The rows come from 5 hidden closed curves, with some noise, and rows from the same curve form a group. Each curve winds through 6 dimensions. The rows are also pushed far along 4 directions, which tell nothing about the answers.
Known rows, each followed by its group:
[ -7   2  -4  -1 -15  -2  10   8  -1   2 -14  -2  -6  -9   0  -2   5   1
  12   0] => (4)
[ -7  -3  -1  13   1  -7  26  -3 -21   4  -4 -17 -18   7   6  -1  11  16
  -4 -25] => (1)
[ -5 -10   7   2 -13  -7  13  14   1  -4 -14  -2   9 -17  -4   0   4  -3
   8  14] => (4)
[-11  -4  -2  10  13  -6  16   4   0  -2   1 -13   8   6   0   8  -4   0
  -5  -8] => (0)
[ -4  -3  -2  15  13  -3   7   0  -1  -4   4  -6   6   9   0   6   1  13
  -9 -15] => (2)
[-13   0  -6  21  25  -8  20   1  -8 -12   6 -18   1  14  -7   9  -5   7
 -13 -27] => (4)
[ 3 11 -8  2 -4  3 -3 -4 -6 10 -2  9  2 -8 -1 -6 -6  3 -4 -2] => (3)
[  0   5  -5   8   2  -1   0  -4   1  -4  -3   2  -4  -2   5  -1   4   6
   0 -15] => (2)
[ -2  14 -12   3   0   1  -6   1  11  -3  -4   9   7  -5  -3   0  -9 -10
   1  -2] => (3)
[ 16 -17  12  -6 -12   4 -20  -8  -6  29  14   7  -7  10  27  -3  17  25
 -10  11] => (4)
[ 3  0 -3 -8  1  7 -5  4 -4  2  1  0  6 -1 -6  1 -8 -6  1 12] => (4)
[  1   3   0  11  -8  -8   9  -3  -5  11 -10  -5   0 -11  13  -7   8   8
   0   0] => (3)
[ 3 -9  3  1  0  1  4  5 -1 -1 -2  0  7 -4  1  2  1  4  0 -1] => (4)
[ -9   8  -8  -5   4   4   2  13  16 -21 -11   4  14 -10 -22   6 -15 -19
  16   4] => (3)
[ -8   2  -4  14   9  -7   9   4  -4  -8  -3 -10   6  -3  -7   2  -4   1
  -5  -2] => (4)
[  0   1  -1  -2 -11   1   4   5   4  -6  -7   3  -4   0  -5   0   3  -3
   7  -3] => (1)
[  7  -7   5  -2 -17  -2  12   0 -21   2 -15 -10 -14 -15   4  -9  13   3
   8   6] => (3)
[  0  14  -7  -3   3   2   2  -2  10  -6  -6   3   8  -4  -7  -1 -10 -18
   5   0] => (3)
[ -3   0   7 -13 -10  -1  -6   2   8  -3  -1   3  -5  -1  -5  -2   1 -14
   7  18] => (1)
[ 2 -7  4  1  8  2 -2  0 -1 -5  7  0  1  7 -2  4  1  6 -3 -6] => (3)
[ -3   6   2   2  -9  -3  11  -2  -5  -2 -12  -5  -8  -9  -4  -6   7   2
   9  -1] => (4)
[ -3  21 -18 -11   3  16 -17   4  17  -5  -2  21  14  -4 -21   4 -22 -12
   8   1] => (1)
[  1  -2   7  -2   4   0 -17  -4  23  -6   9  12   8  10   1   5   3  -1
  -4   5] => (1)
[ 10   3   1 -13  -8   4 -18   2  15  -5  -1  12   8  -6  -2  -2  -5 -20
   7  21] => (3)
[ -5   2   7   4  15  -5 -17   1  31 -21  17  12   8  21 -11   9  -4  -7
  -7  -4] => (2)
[ 14  10  -4 -15  -2  14 -18 -10   1   4   3   8  -6   5   2  -4  -2  -3
   6   2] => (2)
[  8  -6  -2  -9  -2   8  -7   3  -7  -3  -2   6   4 -11  -3  -1  -4  -5
   2   8] => (2)
[ 11  -2  -4  -8  15  13 -27  -9   2   7  24  11   3  21   4   6  -7   5
 -15  -1] => (2)
[ -1 -15  15   6  -4 -13   3  -2  -1  -1   4  -8 -10   4  13  -1  17   6
  -5   4] => (1)
[ -3  -4   0   3  17  -2  -2  -4   7   8  17  -5   6  22  10   9  -4   2
 -14  -7] => (0)
[ -3  -2   6 -10 -16  -5 -13   0  10  13   9   6 -11  14   9   0   8  -3
  -3  17] => (1)
[-20  -1  -2  14  19 -10  18   4   5 -15   4 -10   8   9 -13  11  -8  -6
 -11 -13] => (2)
[  2  -5  -1   9   3   1   5  -8 -22  15   6 -10 -12   7  11  -1   8  26
 -10 -12] => (4)
[  8   3   1  -6  -9   7 -20   0   7  -2   2  19  -1  -5  -4  -4   1   2
   3   6] => (0)
[  7  -1  -2 -10 -12   8 -10   3  -1   7  -9   1  -1 -10   5  -3   3   1
  14  15] => (3)
[ -2   3   2  -2  -6  -5 -13   4  12   4   1   4  11  -4  -2   0  -4 -10
  -2  29] => (4)
[  5  -9  13  -9   1  -4 -11   6  13  -3  14   8   5   9  -1   1  -3 -12
  -4  15] => (0)
[ -7  -3   1  12   7  -7  19   4 -10 -21 -11 -10  -5 -13 -10   0   4   3
   5 -17] => (1)
[-2 -1 -8 -2 19  9 -9 -4  2 -6 10 -4  3 14 -1 10 -6  1 -4 -8] => (0)
[-19   3   3  15  -8 -21  19  10   4 -14 -15 -16  -3 -11 -10   0   5 -11
   5  12] => (4)
[ 21  -3  -1 -14  -7  19 -33  -7  -5  17  10  21   0  -1   9  -5   1  17
  -2   7] => (4)
[  1  -1  -4  -6   3   6  -5   6  -6  -9  -4   4   5 -17 -12  -2  -9  -6
   6   8] => (1)
[  9  -1   1  -3 -10   6  -2   2  -4   4  -8  -1   5  -6  -2  -3   2   6
   8  11] => (2)
[  5   8  -4  -4  -2  12   4  -4 -12  -1  -8   2  -7  -7  -9  -5  -1  11
  10 -13] => (2)
[ -4   3   6  -1 -17  -8   1  11   4   0  -5  10  -2 -11  -9  -7   0  -4
   6  11] => (0)
[  3  -2   0  -8 -16   2 -14   2  -4  12   4   7 -14   4   7  -3   6   5
   0   8] => (1)
[-12  -1  10   4  -6 -12   0   8  22 -14  -1   9   5   0 -12   2   3  -8
   0   7] => (0)
[  0  -1   1 -10  -8   3  -4   9   8  -2  -6   5  11  -9  -8   1  -7 -13
   8  21] => (3)
[  3 -11  10   4  14  -1   0  -7   0   2  13  -5   1  15   9   3   7  13
  -8  -9] => (3)
[  1  -4   3   0   6   3  15  -9 -17  10   3 -12  -7   9   5   0   3  10
  -4 -11] => (2)
[ -9   0  -4   3  10   2   5   1  -2  -3   5   6   2   0  -8   5  -7   4
  -6 -15] => (2)
[  7  -4  12 -10 -13  -5 -25  -5  21   5  10  11  -6  11  16  -2  11  -7
  -2  21] => (0)
[ -8   0   2   6 -17 -11   5   4   9   9 -12  -4   2  -9  11  -2  10  -1
   4  15] => (1)
[-14  -2   8   5   5  -7  23   6   4 -22  -8  -6   3  -3 -23   3  -1  -6
   5  -8] => (0)
[-15  -1  -4  12  12  -8  26   6  -7  -4   3 -13  -3  12  -6   8  -5   2
  -8 -24] => (1)
[  0  -7  18  -8  -8 -11   1   3  16  -5   4   1   1   7   0  -1   5 -17
   1  18] => (0)
[  0  12 -13  -1   2  12  -3   3  -7   1  -1  10   0  -7 -14  -2 -13   6
   3 -12] => (0)
[ -8   0   7   5  -9 -12 -10  -1  20   5   5   1  -1  14   9   3  10   0
  -5  15] => (2)
[ -2   1   0  -6  12   4  -5   5  16 -10   7   6  16   8 -11   8 -13 -15
  -1   3] => (3)
[ -3   0   1  12   0  -7  19   2  -4 -18 -14  -8  -2 -12  -5  -2   8   1
   7 -14] => (0)

New rows, each followed by its group:
[  7  -9   8 -18 -13   2 -17  -1  13  16   7  16   6  -2  16  -2   3  -9
  -1  23] => (2)
[-12   0   7  11   8 -16  -2  -3  25  -5  11   0   2  20   9   7   6  -4
 -11  -5] => (2)
[  0  -4   5  15  15 -12   2  -7   9  -7  12  -2   4  14  11   4   6   2
 -16 -17] => (3)
[-11  10 -17  16  11   2  18   4 -10 -13 -15 -11   1 -12  -9   4  -4   7
   6 -24] => (0)
[  7  -8  14  -1   6  -6 -14 -12   5   4  18  -3  -5  19  11   0   9   3
 -13  10] => (4)
[ 5  2 -8 -7  4 13 -9 -3 -4 11  2  5  9 -3  1  1 -9  3 -1  4] => (1)
[ 10  -9   8  -2  -5  -1   4  -6 -13   2   0  -6 -10   0   9  -5  11   4
  -1   1] => (3)
[ 0  0  9  4  6 -8 10 -5  8 -1  1 -3 11  0  2 -2 -1 -8 -4  2] => (3)
[  3  -2 -13   1  -4  11   8   2 -28   3 -17 -14  -7 -18   1  -1   3  13
  10  -3] => (0)
[ -3 -12  11   8  -2  -7  21  -1 -18  -1  -4 -19 -10   2  -1   0  12  13
  -2  -3] => (2)
[ 4 -9  9 -5 12  5 -7 -3  8 -8 13  6  9 13 -7  6 -3 -1 -7  0] => (0)
[-6 -1 -5  2  5 -2 -1  0 -1 -2  3  1 -1 -1  0  4 -3 -5 -8 -2] => (2)
[ -1   0   1  -2  -3   5  12   3 -11 -14 -13  -1  -3 -14 -19  -3   0   2
  11  -5] => (0)
[-4  0 -1 -2  2  0 -4 -2 10 12  7  6  8  8  8  4 -3  0 -7  1] => (2)
[-17   1   1   3  -6 -12  -4   7  24  -3  -2   0   6   3   1   7   2 -11
   1  18] => (0)
[ -3  -7  11  -4 -13 -15  -1   8   6  11   4  -7  -5   5  14  -2   6 -10
   0  23] => (0)
[  6   1   3   9  12  -4  -5 -10   7   4  12   5   7   7  11  -1   1   7
 -14 -11] => (3)
[  3  -7   9 -10  -6   3 -11  -1   6  -5   3   7  -1   3  -6   1   4  -3
   2  13] => (0)
[ 3  0 -5  3 -1  7 -6 -6 -4  6 -2  5  1 -1  3  2  4 15 -3 -6] => (0)
[  5  15 -20 -10  -2  20  -9   3  -5   4 -10  17   8 -20 -11  -3 -18  -4
  11  -4] => (2)
[ 11   6  -9 -11   7  16  -4 -10 -14   2   2   0  -6   1  -2  -2  -7  -1
   2  -8] => (2)
[  4   3  -4   1   9   8   0  -3   4  -9   7   6  -2  15  -6   5  -2   5
  -3 -24] => (1)
[ 0 -4  5  1 -7 -5  4 -1  6  1  2 -2 -8 14  7  2 10 -1 -1 -5] => (1)
[ -9   3  -9   3  -1   1   6   8  -5  -7  -8  -2   5 -11 -15   3  -9  -6
   1   4] => (2)
[-12  -1   0   6   5  -5   7   4  15   0   6   1   9  15  -3  10  -3   0
  -8  -6] => (1)
[ -3   7  -7  13  16   1   8  -3   1 -15  -1   2   0  -1  -4   2  -2   7
   0 -34] => (2)
[ -2  -7  13  -2  11  -9 -16  -3  34 -10  22   9   5  29   9  10   4 -11
 -10  -1] => (4)
[  1   8  -3  -1  -9  -2 -13  -8   5  18   6   7  -7   8  12  -3   4   3
  -7   6] => (3)
[ -3  -3  10   3   9  -6  16 -10  -4   3   6 -12  -6  14   3   0   5   3
  -7 -10] => (3)
[  7   8 -15 -10 -14  15 -12   1 -14  12  -7   5 -10  -6   1  -3  -3   5
   7   4] => (3)
[  2  -1  -3  -4  15   5  -2  -6   6   2  10   8   7   6   8   4  -7  -4
  -7 -15] => (2)
[  7  -5  -1  -3  -2   7  11   1 -14   0  -7  -5  -6  -4   4  -2   5   8
   8 -14] => (4)
[ 13   8 -11 -19  -4  22 -36  -1   8  14   9  31   9  -5  -1  -1 -13   1
   2   9] => (2)
[-19  13  -6   9  -1 -11   9   5  16  -9  -5   2   1   2 -12   4  -6 -13
  -2  -4] => (3)
[-7 -7  5  4  4 -6 -1  3 14  1  8  9  8  3  6  5  1  1 -9 -5] => (2)
[  9  -1   5  -1  -5  -3  -7  -7   0   6   5   1 -12   7  15  -5  10   4
  -2  -2] => (0)
[  9   2  -6   9  15  10   5 -18 -25   3   0  -9 -11  -2   9  -4   7  26
  -3 -29] => (1)
[  9  -1  -7  -7  12  10 -14  -3  -1  -8   5  -1   0   4   3   3  -4  -4
   2  -3] => (0)
[  3   8 -17   4  18  13  -7  -2  -4  -3   8   6   6   7  -5   6 -13   6
  -7 -23] => (3)
[ -6   3   8   0 -18 -14   6   8  11  -3  -9   1  -3  -8  -2  -5   5 -13
   8  14] => (0)
[ -1  -1   1   4   5   4   6  -2   2  -5   4   1  -2  14  -5   6   2   8
  -3 -19] => (1)
[ 15   4 -13  -9 -11  19 -12  -6 -21  26  -6   9  -4 -15  13  -8  -1  18
   4  -1] => (2)
[  8   5 -11  -7   7  15 -12   4 -10 -14  -6   9   6 -23 -14  -3 -14  -6
  10   0] => (1)
[ -6 -11  16  -8 -11  -8   2   9   8   5   5   1   3   5  -5   1   0  -9
  -1  24] => (0)
[ 7 -2  9 -3  6 -1  5 -4  4 -7  6  0  1  8 -2 -1  0 -7 -2 -6] => (0)
[  7  13 -16  -6  -1  15  -9  -2 -16  -9  -8   3  -9 -11 -15  -4  -8  -1
   8  -3] => (2)
[ -6   8  -2   9   7   0  -2   5  10 -20  -2   5   5   1 -19   4  -5   2
   3 -10] => (2)
[ -7   5  -4   4   9  -6   5   7   3 -10   3  -5  -3   3  -5   2  -7  -9
   2  -9] => (0)
[  1   7  -8  -8 -15   5  -5   9   7   4  -8   8   2  -5  -3   0  -6 -11
   8  10] => (1)
[-15  -6  11  10  14 -17  13  10  10 -17  13  -7  -2  14 -10   6  -3  -8
  -7 -11] => (0)
[  9  -1   2  -1   3   4 -11 -15  -8   9   5  -2  -9   2  15  -4  10  14
  -3  -3] => (1)
[ -3  -2  -3  17  -1  -3  19   3 -18   3 -14 -10   0 -18   2  -4   7  22
   3 -15] => (3)
[ 3 -3  2 -3 -8 -5  3  6 -8  9 -2 -7 -6 -4  9 -5  2 -4  3 10] => (0)
[ -2  -3   3   0 -12  -1  -1   3  -8  -3  -6   2 -10 -10  -4  -4   8   6
   4   4] => (2)
[  2  10 -10  -4  -4  15   2   1  -5  -6 -11   9   0  -8 -18   0  -7   4
  11 -12] => (1)
[ -8  -7   9  23   9 -22  31   0  -2  -3   0 -18  -1   7  11   1  10   6
 -10 -21] => (0)
[  3   5  -5  -6   2  10 -10  -3  -4   1   3   3  -9   5  -2   0  -1   8
   5  -7] => (3)
[  6   7  -2  -9  -6  10  -6  -3  -8   7  -5   5   3 -11 -10  -6  -7   0
   5  15] => (4)
[  7 -14   9  -6  -1   1   1  -5  -3  14   6   2   3   2  16  -1   6   6
  -5   1] => (2)
